The rows are grouped in 4 different ways at once. Each group adds its own fixed numbers to the row, and there is some noise. The rows also spread widely along 11 directions, which tell nothing about the answers.
Some rows, each with its group in each grouping after it:
[  6.0  -7.3  24.1  -5.9  16.2 -16.1   4.6   8.3 -27.9 -22.4   2.7  27.8
  17.6 -13.8  -3.7   5.3  28.9   1.1   9.0 -14.3 -22.6  12.8 -41.1]
(1) (0) H K_781
[ 28.4  -4.6  10.8 -67.0   7.6 -22.5  -8.1  -8.0 -12.1 -20.1  46.8  11.3
   7.4   1.5   3.2 -29.6  14.1  -2.8 -12.9   3.0 -12.9  18.7  12.8]
(2) (1) N K_659
[  2.4   6.8 -41.3  -4.4 -12.0 -17.1  -6.4  14.4  -4.6   4.5  18.9  16.8
  26.8 -33.8   7.7  13.8   3.0  -7.9  22.4  18.1 -21.0 -20.9   1.1]
(4) (1) N K_311
[ -5.3  -9.7  -3.7 -15.7   5.3   7.9   2.8 -19.9   0.0 -28.4   6.5  -3.8
 -13.1  17.2  -0.8 -12.1   2.4 -22.6   7.3  13.5  -2.9  -6.6  10.5]
(0) (2) E K_659
[ 15.7   4.7 -23.8  21.1 -16.3  -1.9 -11.0 -26.1  17.6   8.3  21.6  -4.8
 -20.5   3.5  10.5 -11.3  -2.9 -18.9  -6.0 -43.2 -23.4  15.6  25.1]
(0) (2) H K_326
[ 31.9  35.4  26.2  48.6 -18.0  10.5  25.7  19.3  41.9  -8.8  17.7   4.8
  14.9 -10.9  14.5  10.3 -20.2   8.6  23.3  37.1   4.9  21.8 -30.3]
(4) (5) L K_326
[ -0.4   4.9  -5.2  16.1   1.9  -9.5  17.1  -7.5  19.0  -7.3   6.6  -8.8
 -13.1  -7.5  -8.5   3.6 -18.2 -18.1  13.4 -12.2 -11.9   8.7  -1.5]
(3) (4) L K_311
[ -5.5 -11.2 -26.3   6.8  -2.2  -0.9 -34.5 -14.2  25.6  -4.4 -11.9  -6.2
 -16.8  27.9   0.2 -12.9   4.9  -7.0  -3.0  -5.3  24.9 -12.5 -13.3]
(1) (0) B K_781
[ -3.4  -7.8  -9.2  15.0   8.6  -0.2   4.8 -20.5   2.2 -14.6   3.8   1.3
 -16.0  17.9  -7.8  -2.3   3.8 -15.7  11.0  -8.0  -9.0   8.7  -9.7]
(2) (4) E K_659
[ -5.6  -5.5  -0.6   5.2   7.4  23.7  20.7  -5.6  13.8 -40.2  -2.3  -9.2
   0.3   5.2  10.8  -5.2 -18.7 -17.2  24.3  28.2  -7.5  -9.7   1.3]
(5) (3) B K_659
[ -2.0 -12.4  -9.3 -12.1   3.6  11.2  14.4  -5.3  12.0 -48.5  -2.1  -5.6
  -2.2  -9.2   4.1 -13.5 -11.4 -34.8  29.8  14.7 -10.0  -9.2 -13.7]
(5) (3) B K_781
[  1.8  -5.0 -11.0 -28.5  -3.6   8.0   7.8  -9.2  -8.8  -9.7  20.1 -24.6
   6.2   1.4  17.5   6.3 -13.8  -2.1  -0.3  -1.1 -22.4 -21.7  72.5]
(3) (5) H K_311
[  2.4  26.7 -11.3   0.2  -4.7 -11.1  -9.4 -13.8  27.2  -7.4  23.5 -18.1
 -17.4  23.0 -12.0  -6.5  -2.2 -11.7   6.1  11.8   7.6   4.3  22.2]
(4) (0) H K_311
[ 11.0 -19.9 -13.1  19.1 -23.1 -16.2 -17.1 -20.6  -6.0   4.9  14.5   5.2
   4.3 -13.1 -11.9  25.8  23.0 -10.9  17.4 -38.9  -7.5  -5.7  12.4]
(4) (0) B K_659
[  2.9   0.1  13.4  -2.5  21.5  -9.0  13.1 -13.3  -9.3   7.4  45.9   4.9
  14.0  28.8  -6.6  -1.2 -17.0  23.8   9.6  -6.4 -30.4  -3.1  31.8]
(1) (1) B K_311
[-26.3   9.9 -44.1  -0.3   0.4 -30.1  -1.5  -9.2 -11.2 -19.8   2.4   1.5
 -19.5  -5.8 -33.8  -0.6  31.8 -54.9  24.0  -7.0 -11.4   0.8 -20.9]
(4) (4) E K_781
[ 34.6  -6.0  -5.9  -8.3 -15.8  -0.3   7.6 -15.5   3.2 -29.0  43.8   6.7
   6.7   2.7  -1.8  -3.2   1.0 -15.1  18.3  -4.9 -18.3   3.8  22.2]
(4) (4) N K_311
[  3.7  26.8  -0.5 -10.9  -8.3 -18.1 -12.8  17.4  19.8   5.0   4.9 -17.0
   0.4   7.9   1.4   9.6  12.3   1.0   0.4  24.7  25.0  -3.4   6.7]
(2) (4) H K_781
[  1.5  12.8 -19.4  17.0 -33.6  -1.2   3.6  20.5 -11.5 -17.6 -15.6  -2.7
   7.7 -25.7   3.8  37.3  39.3 -35.3  18.4   3.1   3.4 -14.5  22.5]
(3) (2) H K_781
[  4.0 -13.9  11.5   1.0  -5.1  17.0   6.2 -13.8 -11.6  -9.4   3.1 -23.0
  -6.2   5.7  26.2   5.8  -8.9   7.4 -10.7 -26.8 -14.9   1.2  36.1]
(4) (0) B K_781
[-14.6   8.6  23.5  22.1  19.4  28.7  27.7  -4.0   9.2 -35.4 -29.8 -20.6
 -24.4   9.9  20.2  -4.6 -23.9  -9.5  -3.0   5.8  -7.7  16.1 -14.3]
(0) (4) H K_311
[ 17.3 -39.1  10.1  15.1  -3.9  25.2  -8.3 -19.6 -19.1 -23.7 -13.1  21.4
   5.4   2.5  31.0   3.5  10.6  -3.5 -10.8 -42.1 -19.9   3.5  -8.8]
(0) (2) B K_326
[ 40.6   9.9  -6.4  13.6 -37.3  -3.9 -12.6   6.4   4.7  17.1  45.6   9.8
  24.9   4.2  12.5  13.3  15.9   9.1   6.8   0.2  -3.3 -13.6  36.5]
(0) (1) B K_781
[-27.3   7.8 -14.3  14.5   1.3 -11.2 -14.9   2.5  -6.0  12.9 -26.1 -17.4
 -14.2   5.6   4.5  16.8  13.9  -8.2 -13.0 -14.2   6.0  -6.2   7.8]
(0) (4) B K_326
[-16.7   7.4   4.8 -25.0  17.3 -23.9 -14.9  -3.1   8.5 -21.7 -11.1  -2.0
  -9.7  18.4 -19.7  -5.3  21.6 -20.8   6.4  19.7  23.9   3.5 -24.7]
(2) (2) B K_326
[-15.8  -9.8  33.5  -6.7   5.1   8.2  -2.7  -6.1 -13.3 -23.6 -16.3  -4.3
   5.5  35.8 -10.1  31.9  19.5   9.2   2.5  15.4  21.1 -17.8  13.7]
(4) (2) E K_326
[ 22.0  14.9 -14.7 -18.4  -5.7  -2.2 -18.6  23.1 -10.1  -8.0  20.2  24.9
  28.3  -0.7  23.1  -3.4  23.7   4.6  -5.6  26.6  -8.7  -6.1   6.6]
(1) (1) H K_311
[-19.4 -11.4  15.5   0.2  25.2  22.0   6.0   2.6 -26.3   1.5 -14.0  -0.9
  16.5  26.0  41.6   8.3 -13.4  36.1 -28.7   7.3 -13.3 -11.1  22.9]
(3) (1) B K_659
[  1.4 -12.1   1.1   4.4  -9.5  13.0 -18.7  16.5  -6.3   5.5 -22.4  -2.0
  20.6 -11.4  25.5  38.6   5.5  22.0  -4.1  -7.1   3.8 -26.1  27.7]
(1) (3) H K_311
[  2.1 -10.3  -8.5 -51.2  14.3   8.9  -1.2 -28.3  -9.4 -11.5  37.1 -22.7
  -6.1  23.6  27.6 -30.9 -18.9   2.8 -23.3  -9.3 -28.0   0.7  66.5]
(4) (3) B K_659
[ -2.5 -25.4  21.0  14.9  12.4  16.0  17.5  -3.3 -17.5 -11.5   4.3  13.7
  40.7   2.7  13.7  37.6 -15.9  30.8  27.1   7.6 -22.8 -31.5  10.1]
(4) (3) B K_311
[ -9.1 -30.4   6.8  -3.0  14.9   0.6   1.0 -19.9 -11.0 -12.3   0.7   6.2
  11.5   4.4   2.2   5.8  -7.8   3.4  13.1 -13.3 -20.3 -18.4  -8.8]
(0) (5) B K_326
[  7.6 -11.0   6.6  61.1 -12.4  25.9  18.8 -16.1   4.7 -20.5   1.9   0.0
  -2.3  24.4   2.6  19.3  -1.0  -0.2  20.7 -16.9 -11.5  -6.0   2.5]
(5) (0) B K_781
[  1.0  -1.1  32.4 -53.0  22.9 -36.7 -27.4  -6.6   6.2  10.8  22.9  -3.1
   6.2  13.5 -11.0  -6.6  -3.5  27.4 -21.8  -4.0   9.9   6.3   6.8]
(5) (5) H K_311
[-16.9  -1.3 -14.4  -1.7  23.2 -27.7 -19.3 -25.4  12.6   8.5   8.4   1.1
 -13.9  20.3 -16.6 -10.6   1.5   2.1   0.1 -13.3  -4.2   4.3 -18.5]
(2) (0) H K_659

New rows, each followed by its group in each grouping:
[-22.5  -8.1  -1.1 -17.4  23.3  -5.4   6.5 -10.3  -4.9 -37.0  -9.6   2.3
 -10.1  12.7 -14.1  -3.8   3.0 -16.1   4.2   3.0  -5.7   0.0 -12.5]
(5) (3) N K_311
[ -5.4   6.5 -19.1  18.1  14.4  -1.5  12.9  -3.8 -17.9 -17.3   8.1  15.6
   3.0  -0.2   6.6  -6.4  10.7 -13.9  13.2 -10.2 -45.8   8.3 -11.2]
(1) (0) H K_326
[ 28.3   4.0  20.9  19.3 -15.6  -7.6  17.6  -3.3   7.7 -21.1  34.5   9.2
  15.8   5.8 -22.3  21.0  11.0 -11.3  41.2  10.7  -3.9  -7.2   7.8]
(0) (4) B K_311
[ 11.2 -26.0  12.9  -6.0   0.1  30.1   1.3 -20.2 -12.3 -32.0   2.3   2.9
   8.5  24.2  17.9  10.5   1.3   6.9  -2.3 -11.0 -16.0 -20.4  34.6]
(0) (3) H K_311
[-27.2  21.4 -24.0   8.5  16.1  -3.2  -1.9   2.7  22.2  17.9   7.0 -16.0
   9.9  16.5  16.7  -2.4 -29.9  19.3   6.9  48.8   5.2 -19.7   3.6]
(4) (5) B K_659
[ -0.8  12.4   5.7  27.0   0.4   6.3  27.0   1.6 -25.3 -24.1   8.5   5.8
   4.4  21.1   2.4  15.0  26.0 -13.7   5.8   3.3 -16.0   9.0  20.6]
(3) (4) B K_659
[-17.4  -6.6  -4.2  16.2   8.4  -0.6   5.4  13.7  16.5 -21.3 -42.2   8.9
  -0.6 -25.5  13.1   6.5 -11.8 -13.0  13.3  13.5  14.0  -0.6 -59.7]
(3) (2) N K_781
[  6.5   1.3  -4.4   8.9  -3.4   9.8  -1.6 -16.9  10.5 -15.3  14.7  -8.0
  -9.4  30.3   3.8  -5.6   0.0  -9.3  -2.5 -11.1  -8.2   5.0  29.1]
(5) (3) B K_326
[  9.4   1.2   9.6   3.0   9.1 -12.8   0.8  -8.6   3.8  -6.5  18.9   9.5
   0.0   5.0  -1.7  -8.7   1.2  -5.0   8.3 -15.4 -13.8  18.7  -6.5]
(1) (2) B K_326
[  0.7   0.8  11.6  39.4   5.9 -12.1   2.0  -0.5  30.8   8.0  -6.3   3.9
  -5.3 -13.6 -14.3  15.1 -25.9   5.0  33.4  -1.6   3.1   7.9 -38.1]
(1) (0) E K_311
[ 14.1  10.9   2.5   2.8  -4.9  -2.3   3.3  18.9   8.0 -21.0  -7.9  -3.1
  -2.3 -35.3  19.3  -8.5   0.7 -23.2  10.7   4.8  -9.6  24.6 -23.3]
(1) (0) B K_326
[-13.3   7.0  -5.8  15.0   7.1 -34.2  -7.1 -24.1  26.1  25.8  22.9 -16.2
 -12.6  -2.1 -22.0   2.6 -20.9   1.1  14.2 -20.2   0.1   9.3  -1.8]
(4) (5) B K_659
[ -3.8 -14.2 -20.9  22.3 -12.7   5.5 -14.1   2.0  22.6  -0.4 -29.8  -7.8
  -4.7  -1.5  16.1  15.8 -11.0  -0.3  -0.4  -7.8  20.9 -16.0 -10.5]
(3) (4) N K_781
[  4.5   0.2 -17.8  23.8   0.1 -13.9 -11.8  -2.9 -10.2   3.0   9.7  27.8
  19.1   3.8  -0.8  15.9  30.4   4.9  12.2  -1.2 -14.6  -5.9 -19.9]
(2) (0) H K_659
[ 25.1   2.5  -3.9  30.5  -9.7   3.9  -4.2 -30.1   6.1  -3.0  36.3  18.7
  -5.8  28.5   2.6  -8.3  14.8  -3.2  -5.2 -28.4 -18.0  16.7  13.3]
(0) (2) H K_659
[  0.3  -2.0  29.2  35.2  -6.1   0.6  12.3 -14.1   8.3 -15.3   4.0  -4.6
  -2.1  23.7 -23.2  30.2   8.3  -4.4  22.9 -13.0   6.9   0.1  10.3]
(5) (2) B K_326
[ -2.6  -4.5 -18.9  -5.8  15.9   2.6   0.5 -16.3  11.8 -14.7  17.1  10.6
  -4.2  15.9   6.2 -26.0 -21.9  -2.7   3.3  10.1 -16.7  -4.0 -12.8]
(0) (1) N K_311
[  0.3   1.8 -17.0 -11.4 -18.1 -22.6 -38.8  -6.8  34.4  23.0   7.3 -19.5
  -5.9   9.6  -3.5   7.6  -5.5  15.0 -10.5  -1.2  39.6 -14.7  12.4]
(4) (5) N K_781
[  2.6  -9.0  21.6  -6.7  -5.0 -11.5  12.4  -4.2 -14.2 -19.6  18.1   3.8
  26.0   0.9 -19.1  35.7  13.2   8.5  27.0   7.0  -3.5 -18.2  12.8]
(4) (5) N K_326
[  7.6 -18.5  -6.9  -5.7 -16.2   3.2   6.0  -7.9 -14.7 -19.3   5.3  -6.6
  -0.9 -11.2   4.8  10.4  12.8 -13.4   8.7 -18.4 -15.3 -15.1  20.0]
(0) (0) N K_781
[ -8.3  -3.6  11.1 -15.6  12.8 -12.8  20.3 -13.9  17.7 -20.4  15.6 -22.2
 -14.9   5.2 -16.1  -9.0 -25.1  -9.8  17.2  -3.9  -6.0   3.0   2.2]
(5) (4) N K_781
[ 14.5   3.7 -34.5   0.2 -11.0 -13.9 -19.8 -10.6   5.7 -14.8  16.2   8.8
 -12.1  -0.9  -5.0 -21.6  23.6 -36.9   3.8 -17.2  -8.4  16.8  -9.1]
(1) (5) B K_326
[ 15.2 -27.9  16.1   4.7  10.7   9.4  -2.9 -14.5 -10.9  -3.4  17.6  18.0
  25.9  12.0  26.3   5.2 -11.2  29.3  -2.9 -12.9 -20.4  -3.1  -3.1]
(4) (4) B K_659
[ 17.7   7.9  10.2 -36.1  -0.3 -38.5 -21.3  -3.7  12.3   2.5  37.4   3.4
  -1.1  16.2 -23.7 -13.7  19.0   6.4  -7.0  -2.7  19.6  12.7  -1.2]
(1) (5) N K_781
[  1.1 -12.5   5.2   7.7  18.1 -16.9   3.3  -9.0  13.4 -19.0  12.9  18.7
   8.8   2.4 -18.8  -5.6  -4.2  -8.0  34.0   6.4  -3.7   0.4 -45.0]
(1) (4) B K_659
[  6.5 -28.3 -34.1  51.0 -30.8  21.2  -6.0 -10.5  19.2  -7.3 -14.4   7.5
  10.2  -0.7   2.5  36.4  -6.6 -11.6  37.1 -11.1   3.6 -40.0   7.9]
(3) (3) E K_781
[-15.0 -42.4  36.3 -27.1   3.6   7.8   7.0  -6.7 -16.0 -42.6 -29.5 -17.7
   3.3 -10.9  -5.8  25.5   4.8  -9.0  23.5  -2.4  10.3 -32.6  -4.1]
(0) (0) B K_781
[  3.9   1.3 -67.9  -8.9  -0.9 -28.9 -30.9   2.3  13.0  39.8  30.6  21.6
  20.1 -18.3  24.1 -18.7  -9.3   6.4  -1.8   8.1 -24.3 -19.4  -8.3]
(0) (4) N K_659
[ -1.7  22.3  -0.4  -2.5   6.0   5.3  12.6   1.5  11.9  -8.2  13.3 -19.7
 -13.7  14.2   6.3 -11.9 -14.8  -6.9   3.2  21.0  -5.9  10.7  21.3]
(1) (5) E K_326
[ -9.4  -7.6  -5.6 -17.6   4.9 -11.5 -13.2  11.6  -1.0   8.3  -4.4  15.7
  25.9 -12.9  14.6  12.0   7.6  11.3   0.2  26.6   2.8 -26.9 -16.7]
(0) (2) L K_659
[-10.2 -20.8  -6.2   8.5  11.8  -3.8   9.4   1.4 -32.9 -26.3  -6.6  33.1
  22.2  -8.0   2.7  13.0  23.4  -2.5  10.7  -5.6 -25.7  -7.7 -40.6]
(5) (5) N K_781
[  6.2 -17.9 -37.8  28.5  -5.5   6.6  11.3 -20.5   6.5 -45.2   9.8  28.6
   3.9  -2.5  -7.8  -9.1   5.4 -32.8  42.6   3.3 -23.2  -9.0 -48.5]
(4) (0) N K_781
[-20.9 -21.6  10.0 -28.3  13.0  17.0  -1.6 -15.1  -5.3 -17.4 -28.0 -37.0
 -23.9  -1.4  23.6  -1.2 -21.7  -7.3 -18.0 -22.0  -3.0  -6.9  36.3]
(0) (3) B K_311
[-20.8  -1.9 -19.3   6.3  -5.3  14.3  -7.4   6.3  15.1 -12.0 -34.5 -20.0
  -8.4   2.7   9.4  23.4  -4.6 -14.2  15.5  32.8  23.9 -28.6  10.0]
(2) (2) E K_311
[-18.5   0.8  32.6 -18.5  15.3 -17.8  12.0  -0.5 -10.1 -17.7  -4.3  -8.9
  -6.4  -2.6 -23.3  12.5  10.1  -6.8  15.1  16.4   3.5  -0.3  -9.3]
(0) (0) E K_659
[ -5.1  24.5 -19.5  11.5 -11.9  13.6   4.2  31.6   4.6   8.2 -19.7 -21.3
  -3.5 -18.1  42.1   8.8  -6.5   6.6 -17.4  12.0   1.7   1.0  24.7]
(1) (3) N K_781
[-10.3  17.2 -26.6  15.5   9.9 -18.7   5.9  -7.6  -1.9  -7.8  11.1  11.7
  -5.0  -2.2 -10.5   1.0  13.7 -25.7  19.4  -2.1 -23.6   8.1 -12.5]
(2) (2) H K_311
[ -2.9   0.7   5.6 -11.4   3.8 -29.7  -9.6  -8.0   5.8  -8.6  15.1  -0.5
   6.1  -1.3 -23.2   8.2   8.6  -9.5  22.7   1.9   0.7  -3.7  -9.2]
(4) (0) B K_326
